The same things were measured in two ways. Each way mixes the same 10 hidden numbers, adds some noise and spreads widely along 6 directions of its own, which tell nothing about the thing.
Some things both ways: the first way, then the second way.
[ 24  44  -6  -5 -16 -39 -34 -29 -14 -29   0   6  -6  -1  31   3  47]
[ 17  24  -4  13  36   8  -9 -29 -11   7 -23 -21  23  -8 -28  18  14 -35
 -22   8 -33]

[ 12  27 -12 -34  -5 -11  -3  18 -10  -8  16 -25   2  60   0  11  16]
[ 17   1   6   8  -8   1  -8   6   9  -6   5  51  -8 -13 -19   1   2  -1
 -14  23   9]

[-13  -2  -7 -13  -5  11   0  32 -14  20   4 -11   6  28 -10   6  -8]
[  9  17 -12  24  26  -5 -10  -8  15   0  -5  20  12  19 -12   7   9  10
 -16  34  -5]

[-10  34  11 -27  -7  -1  -7  -6   7 -17   4  -5  19  20  36   6  17]
[ 13   3  -3   4  38   5  -2 -12   9 -27 -45  21  17  17 -50  -7   2 -14
 -12  29 -10]

[ -2   4  -2  18  -1 -31  11   4  16   0 -15   2  16  34   3  -3  12]
[-10 -13   7   4  32  -8 -10   5 -10 -22   9  18  24  28  -1  12  -8 -33
  -5 -10 -30]

[  2 -15  -4   8  -5  -4  22   9  11  -6 -10  -5  22  -9  -6   0  -5]
[  8   6 -11 -19   8  -1 -26   5  -1  22  34  14   8  10  17  -3  -2   7
  12 -21 -12]

[  0   4  24 -41   5  -9  46 -20  -4 -22  15 -12  -7  10   4  -6   0]
[ 10 -15   6 -17  24  10 -25  16 -21 -22   0  32  21  32 -21 -17 -13 -23
  38 -18 -19]

[  0  -3  -8 -15 -22   4 -16  17 -28 -16  15   3   7   2  -3  25 -12]
[  2  -1 -14  -8  19   7  33   9 -12   2   8  33  -1   5 -23  50  -1   9
  11  18  -4]

[-15  10 -13   7 -24 -14 -14   7   8  -2  20 -17  28   5   6  17 -17]
[-25 -15   3  14  24   8 -36  -8  -5   6  29   1  11  22  20 -14   3 -12
  26 -17  23]

[  0   5  -4 -14  -9  -7  15 -16 -12  -7  -6  10   2  12   6   8  -3]
[-10   1   6  -6  28  24  13 -12 -28 -19   6  24   2  -6 -15  50  12  -4
  -6  10   6]

[-20 -18   2  10  -4   5  -7  18  -1 -23  15 -20  34  -6   0   5 -14]
[ -6 -28   4  -6  12   2  16  -2   5 -35 -11   0  15  -3 -26  18 -34 -36
  12   8   0]

[ -8  -6 -18  15   9  21  23  14  -7 -21   5  -4  14   0  11  -6   1]
[-12  -2 -10 -17  15 -10  -3  10   9   3  19  23   9  19  19  19 -19  10
  12   5 -12]

[-19   5  25 -12  13  -9  33   0   3 -18   4 -17   8  -3   7 -10   2]
[-10 -14   1  -3  32  22 -12  11 -11 -29  -7  29  13  24 -24   8 -12 -18
   8  -1 -10]

[  3 -13   0  -3  34   0  16 -28   2 -17  -1   8  -1  -7 -10 -28   5]
[-27 -10 -12   9  16   0 -10   3  15  -7  13   9   6   2 -11   9 -11 -20
  13  -7 -12]

[  8   3  -4 -37  41  12  14  -3  10  26 -27  -1  -8  49 -31  -2 -18]
[ 11   0   6   0  16  -2   0  -1  10 -38 -18   8   2   4 -22 -15 -29 -15
  -1  22 -12]

[  1  -9  -9 -17  -3   0  -6   9 -60 -12   3 -25 -17  -1 -20 -10   0]
[ 10   6 -14   1  11 -21  20  17  22 -10 -15  55   7   5 -42  33  -3 -11
 -22  25 -37]

[-17   2  -8  -4  -7 -13  10  21  -1  -3   2 -14  37  29 -13   2   4]
[-19  -6   2   9  19   3 -16 -24   3 -27   4   2  13  -8  -6  -9  10 -24
   5   0 -13]

[-12 -27  -4  -9   1   6   3  11   2  15 -18 -12  23  17 -29   1 -39]
[-12 -53  24 -15  25  -4 -10   8 -16 -27  -8  20  16  13 -20 -10 -41 -42
  20   2   5]

[ 34  16 -34 -16   3 -20   1 -29   9  -4 -40  20  18   8 -25   0   4]
[  7   5  -6 -14  30  16 -49 -14 -10  38 -20   1  21  -2 -16 -25   7 -26
  13  -7 -32]

[ -1  12  23 -38  31  31  11   1 -28 -39  -3 -20 -28  26  22   3  -1]
[ -3  16 -11  20  22   8  24 -26   6  -9 -17  -9  -8 -18 -25 -14  22 -14
   5  24 -12]

[-22  -8  24  -1  36  10 -14   6  14  -5   6 -17  23 -27   6 -42  28]
[  5   7 -11 -23  -2 -25  36  26  27 -20  22  22 -12  15  13  26 -43  21
   1   9   0]

[ -4  -3   9 -21  33   7  24   6 -10  -8 -12  -9  -5   2 -24  -9  -8]
[-12  27 -12  14   9  41  17 -13  -8   0   8   5 -19 -23   1  21  21   6
  17  17   0]

[ -4 -14 -14  26   2 -16  29   2  20  14 -12   9  12  23 -13   4 -23]
[-30 -19  19   6   3  -9  12  11  -7 -67  37  27  -8  -1   4  10 -24 -26
  21 -12 -11]

[-18  -1   5 -25  -9  -8 -11  28 -19  14   4 -30  18  39 -21   9  -9]
[  9  -6  -3   2  13 -10  -6 -11  22 -36 -11  12  21   7 -21  -4 -13 -15
 -16  13 -10]

[-17  24  12  -4 -10  -7   0 -10 -14 -19   7 -22  -6   0  38  -2   3]
[-15  16 -20  23  24  20 -20  -8  27   4  -1  35   5  19  -8   4  33  14
 -22  14  16]

[ -8  45   6 -20  13 -20 -18 -11  -8 -24   5 -47   2  -6  10 -12  10]
[  4  -6  12 -20  29  35  -9  21 -18   7 -24  19  13  40  14   4 -28 -17
  23   7   6]

[  2 -18  24 -32  -1  10   2 -21 -41 -21 -11  -3 -16 -24   3 -10  -2]
[-13 -20   6 -23  14 -10  26   0 -22  -6  29  33 -19 -25 -25  27   1  -2
   2  -6   4]

[ -9  -7  15 -15 -20 -15   6 -16 -27   4 -11  -8  -7   0   4  -2  -9]
[-18 -12  -8  -6  21 -19 -34 -12  14 -12  32  16  14  14   2 -24  14  -2
  -2 -27  -9]

Other things, the second way, with their names:
Z736: [  7  27 -13  -5  11  12  13 -33  23 -11 -22  -2   9 -15  -1  20  19   5
 -23  27  -3]
Z911: [  4  -4 -18  -5  -6  56  -4 -30  14  20 -12 -22   2 -36 -14  -5  15 -10
   7   2  40]
Z249: [-11 -11  -5  -2  48 -18 -29  11  -2   4   8  43  15  50  -6 -19   3  10
   1   5 -16]
Z936: [ 15  12 -11  -3 -14 -17  12  -4   4  -3  33   7 -14 -23  -7 -26  11  -8
  36 -18 -22]
Z700: [-13 -12   1   5   2  10  27   4  -1 -22  11  16 -21 -27 -28   3  -6 -25
   8  -2  -5]
Z231: [ -2  19   4  18   1  -9   9   4  24 -40   1  33  -5   7   1  -2   0 -11
  -2  15 -12]
Z383: [ -7   0 -20   2  -2  -6  42   4  25 -34  10  29   8   4 -15  41   3  -5
   6   5  -9]
Z605: [  7  -4 -25 -19  52 -22   8  14  15 -14 -37  14  39  57 -33  11 -32  -7
  14  20 -49]
Z761: [ -8  29 -24  35  23  19   9  -8   5  28   9   4   1  16   2  17  36   1
  19   9   2]
Z551: [  1 -21  21 -22  30  -3   5   3 -29 -34  -9  21   8  10 -18   9 -33 -18
  23  17  -9]
Z765: [  5 -11  -8   7 -11 -31   6   7  35  -9  26  36  -4  -2  -7 -13   1   0
 -18   3   2]
Z641: [ -2 -25  11 -28  15   4 -25   8  -2 -18  -2  -3  29  20  12   1 -48 -38
  16 -16 -16]
Z445: [ 16  -1   6 -10  -2  -5  23  20  -4 -35  -1  36 -10  -8 -26  14 -37  -7
  28  24 -19]
Z380: [-37 -13 -11   4  25  18  -8 -11  -8  17  21  10   5  -5  -5  13  29 -23
  15 -25  -2]
Z939: [  2   9 -17  11  34  14 -33 -24  13  13 -14   4  39  21  -5  14  24 -11
 -27   9 -12]
Z748: [-12  -9  10  11  35 -14  -5  -1   0 -31  -9  21   5  11 -20   3 -19 -17
 -18  27 -21]
Z99: [ 16  32 -26 -13  42  35   1 -11 -15  18 -14 -15  17  20  -6  19   6  12
  14  10 -28]
Z621: [ 20   3 -11 -19   7   8 -25 -20  41 -10 -34  13  41  18  -1   1   0  -3
 -29  16   8]
Z414: [ 13  23  -4  -1  20  -5  -9 -20   4  -8 -11  -3  14  -1  -7  -8  12 -16
   0   5 -32]
Z144: [ 22  22   3  19  13  15 -33  -3   5  19  -3  -1  16  17   6  11 -10 -11
 -10  12  15]
Z830: [ 34  25  -2 -19  -7  18   8   0  -6  -9   9   9   9  -9  12  42 -20   5
  -1  14 -12]
Z684: [  1   4 -14   0  28 -42 -12  -9  19  -4   3  16   8   2 -25 -17  -4   0
  -8  15 -42]
Z654: [  0  -5   0   9  37 -18 -24  18  -4  -6  -1  38  19  40 -24  -5 -10 -18
  10   2 -31]
Z757: [ -6 -17 -12 -10  -6 -14 -15 -12  41 -17   1  20   6  -3  -2 -49   2  -2
  14   1   5]
Z835: [  5  18  -7  -5  15  26  -4 -28  -8   1  -3 -27   6  -8  14  -8   3  -3
  33   9  -1]
Z112: [ -5 -15  22 -14   2 -23  -8  -8   5 -45  25   0  10   3  25  -9 -29 -22
   8 -14   2]
Z672: [-14 -16  -2 -16  12 -27  20  15  10 -27  13  20  10  18   5  12 -28 -19
  20  -5 -27]
Z762: [  0 -12  12  12  13  -5   3  22 -12 -16   3  46  -5  14 -26 -12  -6 -31
  29   1 -14]
Z712: [-13 -27  17  13  21   1   6  20 -19 -13  18  23  -1  20  -4   9 -25 -28
  19   2   5]
Z116: [  6  17   9  10   5  -5  32 -18 -17 -37  23 -15 -27 -41 -19   0  -2 -17
   4   2 -16]
Z302: [ 11  47 -21  13   8  11  12 -15   6   0  31   9 -17  -9   3  28  26  42
  -7  16   9]
Z22: [ 18  -3   0 -14  22 -13 -37  33   5  22   4  45  11  53   2 -21 -29  13
  28   4   8]
Z184: [ -7 -13   8  -4   5  18 -46  -6  -7  -1  10  -9  16   4  15 -32 -20 -33
  55 -19   1]
Z182: [ -2 -16   5 -10  22 -19 -38  15   9 -12  16  55  14  34 -10 -16  -3   0
  -7 -13   1]
Z214: [ 19  23 -25 -24  22  12 -32   8  24  47 -22  15  32  42  15   3  -2   9
   1   0 -11]
Z180: [-17  -3  25  22  15  10 -23 -19 -27  -5  31 -10   1 -19  19  16  -5 -32
   4  -2   3]
Z589: [-10 -20  -7   5  15 -26   5  15  11 -16  22  28  -4  10 -30 -12 -12 -13
  14 -10  -7]
Z512: [-17   8 -16 -17  -7   5  21  -9  10 -16  40   2 -10 -20  21  22   4  10
  19 -15  -5]
Z861: [-11 -26  -9   8  13  12 -35  10  25   1 -16   3  13   8 -39 -38 -27 -45
  27 -16   1]
Z131: [-21  20 -11  16  20  16  15 -21  -8 -24  15  10  -4 -11  -4  19  32  -5
  14   5 -24]
Z943: [ -3   7   5  15  14 -20  28   3  12 -40  -2  17  -4   9 -13   7 -11 -17
   3  18 -13]
Z787: [ -5  18 -14  31   1   0  -7 -22  30   1   7   1   8  -1  10 -14  31 -10
   4   6   5]
Z983: [ 25  19  12  -9  18  34 -11 -26 -21   1 -14   4   6  -7  -2  13  11   5
 -10  23  23]
Z13: [ -4  -9   5   5  20 -25  -9  36   3 -29  24  46  12  45   1  26 -40  -6
   5   4 -17]
Z218: [ -1 -17  16 -30  25 -33   1  -1 -26 -33  25  -4   4   0  -6  -5 -39 -21
  31 -17 -33]
Z919: [ 15   8   1  22   5  17 -28 -16  25  -1 -25 -15  35   7   0  12 -13 -38
 -14  13   9]
Z138: [ 40  29  13   2  16  19 -15 -11  -8  -4 -28  -3  19  14   6   3 -11 -15
  -6  27  -4]
Z755: [  4 -11 -24   5  10  -7 -10  -3  34 -11 -18 -16  33   8 -33  -5 -29 -39
  22  -3 -25]
Z48: [  6  -5 -16 -18  19   2  20  13  -5 -10  23  35  -1  15 -20  32  -4  22
  -4   0   5]
Z420: [  0  31 -18  30  10 -11  -8 -28  27   0   6  -1  -9 -19 -14 -31  32   1
  -9  14 -18]
Z740: [  5 -13  -3   4  24  32 -22 -34   2  15 -43 -14  38 -13 -33  11  12 -50
 -17  10   0]

Some of these things the first way, each followed by its name:
[ 18  -2  20 -15  26 -19 -10 -25   8 -11 -31   9 -12  10  -8  -8  -2]	Z700
[  6  -3  22 -19  23  -2   3 -17  -4   4 -26   7 -15   0   4 -32  22]	Z420
[-10  14   2 -23  24   9  -4   4 -10 -11  16 -24  -4  34   2 -10   9]	Z943
[  1  35 -22  -6  -2  -4 -15 -12  -6 -38  10 -29  21  -7  22  -6  17]	Z214
[ -7  18  27 -32   6   4   7  -2 -17 -12  27  -8 -12 -11  23 -11  31]	Z302
[ -1  -4  17  -1  -5 -10 -26  -4  32 -31 -14  -7  40  -5  16  17 -18]	Z911
[ 14 -11  27   5  -1 -21 -18 -19  12   0 -26  13 -13  21  31 -21  18]	Z765
[ -1 -10 -23  10  -4 -15 -32  10  30 -17  22   7  62   6 -22  11  -4]	Z755
[  1  36 -16  19  10 -16  10  -5  39 -21   7  -3  22  37  40 -10  33]	Z231
[ -3 -16  16   5 -13   1 -11  -9  -1 -12   1   5   1 -25  20   2 -14]	Z589
[ 22  -8  18 -10 -25 -20 -11 -20 -18 -27  -1   4 -14 -34  17  -3   9]	Z936
[ 14  13 -24  16 -31 -29  -7  16  -7  -3   5  -6  14  -4   3  15  10]	Z830
[  4  17  10 -36  -3  -9   5 -18   1  14 -20  -6  -1  15   5  -6   5]	Z983
[ 13   6 -22  15   4   8  13 -18   4  -5   6 -16 -22  -7  22  -2 -14]	Z144
[ -5   6  40 -36  21  15  27 -12 -46 -33  -2 -15 -40 -40  15 -13   8]	Z99
[ 11  16  -8  -4  -8  -8 -17  -3   1  -1 -12  31  17   1  19 -12  45]	Z684
[-16 -33  25   3  18   2  25  -3  -9 -18  -9  -7  13 -29 -10 -28   1]	Z512
[-15 -16  30  -4 -16   3   4  15   9  -4  -5   8  21  -7  18  15 -10]	Z48
[-18  28 -13  -4 -22  -8  -9  11   1 -28  15 -36  40  43  35  10  12]	Z621
[  3   1  -5 -40  16   8  27  -4 -33   3  11 -15 -24  27 -25  -6  -9]	Z654
[-21 -30  20  -8  -7  -9  -8   5 -23 -13  15 -13  15  -1 -15 -12  -8]	Z383
[ -4  -6  23  -1  -2 -15   2 -39 -36 -48  -2 -10 -15 -43  19 -20   4]	Z380
[  0  -1 -20  10   2 -18   8  11 -17   5   8 -22   1   4 -20 -10   6]	Z180
[  3 -10  -5 -44  25   1  10  21  -4  18   7  -4  19  19 -58 -14   2]	Z445
[  5  19 -17   8  18 -10  -2 -12  13 -32  28 -28   8  30  22 -13  20]	Z919
